The groups are shells around one centre, one inside the other: the same stretched ball of 5 dimensions in 9 sizes.
In the rows, zero is written as 128.
Some rows, each with its group after it:
[106 103 124 114 160 125 193  92 125 127  96 110 135 104 176 163 140 103
  88 113 123 154 139] | (0)
[ 97 117 117  89 157 150 181  93 114 129 154 100 127  92 176 128 150  80
 100 154 157 181 143] | (8)
[129 119 103 138 147  71 226  61 147 137  79 129 128  98 158 208 145 141
 121  92 133 128 148] | (1)
[129 123 105 123 141 100 235  80 148 129 102 132 157  69 164 179 167 129
 111 112 151 159 147] | (1)
[111  90 112 119 148 107 146  90 103 133 114  94  77 143 160 182 120 106
 127 132 132 127 157] | (4)
[124  76 122 126 133 124 142 131 108 115 103 116 112 132 156 173 144 118
 121 136 118 134 154] | (6)
[113  89 118 127 153 103 173  89 117 130  82 104 105 130 167 190 124 115
 107 106 117 128 150] | (5)
[112  76 140 118 150 152 165 142 117 108  85 122 156 111 174 151 152 106
  78 121  99 157 137] | (2)
[123 107 110 132 149  88 203  76 134 133  83 119 121 109 161 197 139 129
 114 101 127 131 148] | (3)
[117  84 116 128 141 106 114 107  98 127 119 110  64 168 145 184 122 117
 147 142 114 110 154] | (7)
[110  79 121 106 139 145 120 128  90 119 140  95  92 137 161 148 137  92
 122 162 137 149 157] | (3)
[130  70 102 119 119 115 135 117  89 124 121  81  78 128 157 184 132 109
 139 152 164 136 184] | (1)
[123 109  97 110 132 111 181  86 114 132 141  99 104  97 159 169 149 109
 135 149 175 154 167] | (2)
[138  88 116 137 130 105 202 116 135 116  71 131 155  92 161 191 161 138
 107 106 125 142 153] | (2)
[110 121 108 121 160  91 201  57 132 141 105 112 107 113 164 186 131 116
 117 109 134 135 143] | (5)
[116 135 114 118 156 109 228  76 152 130 114 143 158  79 163 164 166 122
 108 115 132 160 129] | (7)
[113  94 113 111 138 126 124 111  98 125 148 105  78 143 151 159 137 103
 142 162 138 137 155] | (0)
[115 107 131 127 156 120 190 109 140 119  89 147 154 110 161 166 157 125
  99 110  94 144 124] | (0)
[133  87 118 134 133 110 183 119 128 117  82 131 141 106 158 185 156 133
 113 115 119 138 150] | (4)
[ 98  96 143 116 167 142 154 119 121 117 101 131 134 135 167 148 141 103
  90 122  82 144 120] | (5)
[ 98 113 125  95 157 153 163 107 114 123 152 114 127 107 169 127 153  86
 105 156 137 172 134] | (0)
[105 126 103 101 151 116 166  70 113 139 165 103  85 118 157 154 139  96
 139 157 161 152 149] | (2)
[122 114 119 124 153 112 243  89 151 124  75 133 180  66 176 174 164 124
  81  94 128 163 137] | (8)
[116 128 109 114 154 110 236  72 145 132 109 125 157  69 172 166 161 115
  99 113 149 167 140] | (8)
[112 110 126 124 163 113 212  89 142 126  80 132 154  99 171 173 149 119
  88  97 107 148 129] | (6)
[101 113 125  94 154 157 170 112 117 120 152 116 138  97 170 124 160  87
 101 157 140 178 135] | (3)
[103 133 140 118 176 132 226  96 162 119  92 166 191  85 171 145 171 119
  76 100  84 164 100] | (1)
[114 107 123 129 161 103 212  84 141 128  71 128 146 103 170 185 142 123
  90  91 107 140 134] | (8)
[ 98 113 142 100 165 166 181 127 132 111 127 141 172  94 173 118 169  94
  79 139 104 179 114] | (8)
[106  88 124 100 147 154 165 120 105 119 125  94 131 101 178 140 147  86
  91 146 144 172 152] | (4)
[109 114 113 105 155 127 218  82 129 130 111 104 147  76 180 157 151  99
  88 120 154 173 147] | (3)
[110  98 110 110 149 119 184  85 111 132 112  88 110 105 174 170 133  98
 104 127 153 154 159] | (3)
[118 121 110 119 150 104 214  76 139 132 108 125 138  89 165 174 153 120
 111 116 141 152 142] | (0)
[129  91 121 128 137 121 195 121 132 115  85 130 157  92 165 174 163 126
 100 116 123 152 147] | (4)
[124 111 112 120 143 114 215  94 138 125 102 125 153  79 167 170 162 120
 103 117 142 160 146] | (6)
[122  67 114 118 126 129 113 132  87 118 126  93  79 145 154 170 133 106
 136 157 138 133 169] | (7)
[ 94 105 146 105 173 160 189 119 132 114 100 133 172  99 181 130 156  94
  63 118  93 172 114] | (5)
[113  93 143 120 153 150 172 142 132 106  93 149 171 108 165 144 167 116
  86 123  85 157 120] | (5)
[111 114 119 104 142 144 147 119 116 119 164 132 120 115 151 133 164 103
 133 169 135 160 136] | (1)
[ 99 131 123 106 164 127 163  86 127 131 153 136 112 126 154 141 149 103
 126 147 117 149 121] | (7)
[ 93 117 119  89 163 149 184  87 113 131 147  94 125  94 180 130 144  77
  92 147 154 179 142] | (7)
[115  92 133 125 154 128 185 117 130 116  79 131 152 110 169 167 150 118
  88 108  99 147 133] | (6)
[128  65 111 123 120 121 110 133  86 118 123  94  74 149 149 178 133 112
 144 157 140 126 174] | (2)
[105  98 134 119 164 129 184 105 128 121  85 124 144 114 173 162 142 109
  84 107  98 148 129] | (4)
[105 114 126 104 152 146 158 115 121 119 149 133 130 114 158 133 160 100
 116 155 123 162 129] | (6)

New rows. What belongs after each?
[116 129 101 107 144 112 189  76 126 135 153 117 112  97 156 159 155 109
 136 149 163 157 149] | (1)
[ 97 103 121  97 160 144 171  96 108 128 132  93 117 108 177 141 137  82
  94 141 142 167 145] | (3)
[117 109 128 133 162 106 235  89 153 124  55 141 175  86 174 183 154 130
  76  79  99 147 127] | (2)
[120  83 120 119 133 131 128 131 103 116 127 117 101 137 151 162 146 112
 132 153 124 137 152] | (6)
[111 117 123 105 147 145 170 117 126 118 149 138 143 100 158 133 170 105
 117 156 130 167 131] | (5)
[104  97 130 103 147 157 120 135 103 114 155 125 110 137 154 129 153  95
 124 169 116 154 134] | (8)
[128  94 106 134 132  90 137  97 111 130 119 119  73 151 139 195 134 131
 159 138 128 110 158] | (7)
[111  93 132 111 150 148 183 126 124 113 103 123 159  95 174 145 159 103
  84 128 119 168 137] | (0)
[106 116 107 100 152 126 195  77 118 135 136  94 118  91 174 153 143  92
 106 139 164 168 153] | (4)
[102  91 121 109 155 128 145  98 101 129 121  93  91 137 167 161 124  93
 111 137 128 142 149] | (4)
[112  67 122 106 134 152 115 140  84 115 132  87  94 136 165 149 136  90
 116 162 139 151 164] | (2)
[ 99 105 140 104 159 160 139 132 117 113 143 139 134 128 159 123 158  96
 106 156  98 159 118] | (8)
[105 125 107 101 156 122 198  71 123 136 140 103 118  93 170 153 145  95
 111 138 159 166 146] | (4)
[120  97 128 120 142 136 174 128 127 113 108 137 152 103 161 154 165 118
 105 132 115 155 136] | (6)
[119  73 117 114 131 137 130 131  93 117 125  96  98 130 160 161 140 102
 123 154 140 145 164] | (4)
[103 123 131 107 168 139 223  95 146 122 105 136 178  76 178 141 164 104
  75 113 117 176 119] | (6)
[104 124 126 104 157 143 175 106 130 121 145 139 142 103 161 132 164 103
 111 148 122 165 123] | (3)
[107  79 124  96 142 163 154 132  96 115 130  87 128 101 178 135 147  81
  91 155 150 176 158] | (1)
[135  83 122 139 132 109 174 127 129 113  77 138 141 114 154 188 157 139
 116 114 108 131 148] | (5)
[124  78 123 138 143 102 165 110 119 122  68 118 115 134 160 197 133 129
 111 104 103 120 150] | (5)
[101 128 103 101 161 111 200  54 122 144 139  95 104  98 171 161 135  93
 114 132 163 159 149] | (1)
[101 103 138 107 163 154 188 119 129 115 104 128 166  95 178 136 158  97
  74 124 107 172 124] | (6)
[106  93 130 124 158 118 135 107 113 124 105 124  96 156 155 171 128 113
 120 126  91 121 133] | (5)
[113 108 117 112 143 127 138 110 113 124 151 127  99 134 147 152 150 110
 141 159 128 141 140] | (3)
[107 127 107 105 153 116 183  74 123 136 149 113 108 106 161 155 147 102
 127 145 153 156 143] | (4)
[ 94 113 136 103 169 150 168 107 124 121 129 129 139 115 169 131 150  93
  93 137 106 163 119] | (0)
[113 112 127 119 161 125 235  94 148 122  76 131 181  72 181 163 160 115
  70  95 117 167 130] | (4)
[113 122 101 102 147 119 219  71 127 136 132  97 133  70 176 159 152  98
 105 133 177 175 157] | (1)
[124 112 112 128 142 101 181  93 133 127 113 136 121 115 150 179 153 130
 132 126 125 134 141] | (6)
[106  88 120 109 150 132 145 105 100 126 123  93  96 131 167 159 130  94
 112 142 134 146 153] | (0)
[ 94 115 136 105 171 144 177 101 128 123 120 129 142 113 171 137 148  96
  88 128 103 160 118] | (6)
[121 104 127 126 147 123 181 117 135 116 101 146 149 108 157 164 162 126
 110 122 105 145 131] | (0)
[ 88 109 143  88 171 181 180 125 121 113 133 120 169  89 185 105 161  75
  64 144 116 193 119] | (1)
[108 113 105  99 149 127 200  79 117 134 134  90 122  83 177 154 145  91
 103 139 172 172 157] | (7)
[ 99  92 128 114 163 126 148  99 108 128 106 104  99 143 168 165 123  98
 103 124 107 135 139] | (2)
[105 107 117 110 150 124 133  98 106 129 148 114  83 144 152 156 136 102
 138 155 127 136 142] | (0)
[105 111 137 108 165 151 225 112 145 115  91 135 196  68 185 137 169 102
  58 109 111 183 120] | (7)
[100  89 122 103 154 140 145 106  98 126 127  89  97 129 171 151 128  86
 105 144 135 153 151] | (4)
[116  74 125 120 146 130 182 117 113 119  75  96 138 104 179 173 137 105
  81 111 126 153 156] | (1)
[ 94  84 129  94 154 162 129 123  90 120 141  86 102 130 175 131 133  74
  98 159 134 164 149] | (2)
[ 92 109 120  91 163 147 170  90 107 131 144  89 112 107 179 135 136  76
  95 147 149 172 144] | (7)
[ 97 110 122  98 162 142 181  92 116 129 131 102 126 102 177 141 142  86
  93 137 139 169 139] | (0)
[112 138 114 122 162  96 209  65 149 136 116 145 132 106 156 173 153 125
 121 113 118 141 124] | (2)
[110  88 131 107 141 157 119 144 102 111 146 125 115 134 154 134 155  99
 122 167 115 153 138] | (7)
[ 91 117 117  84 159 155 162  93 105 130 170  94 109 105 174 121 144  72
 107 166 159 179 143] | (2)
[123  82 126 132 143 115 173 118 123 117  75 123 134 119 163 183 144 125
 101 110 106 135 146] | (3)
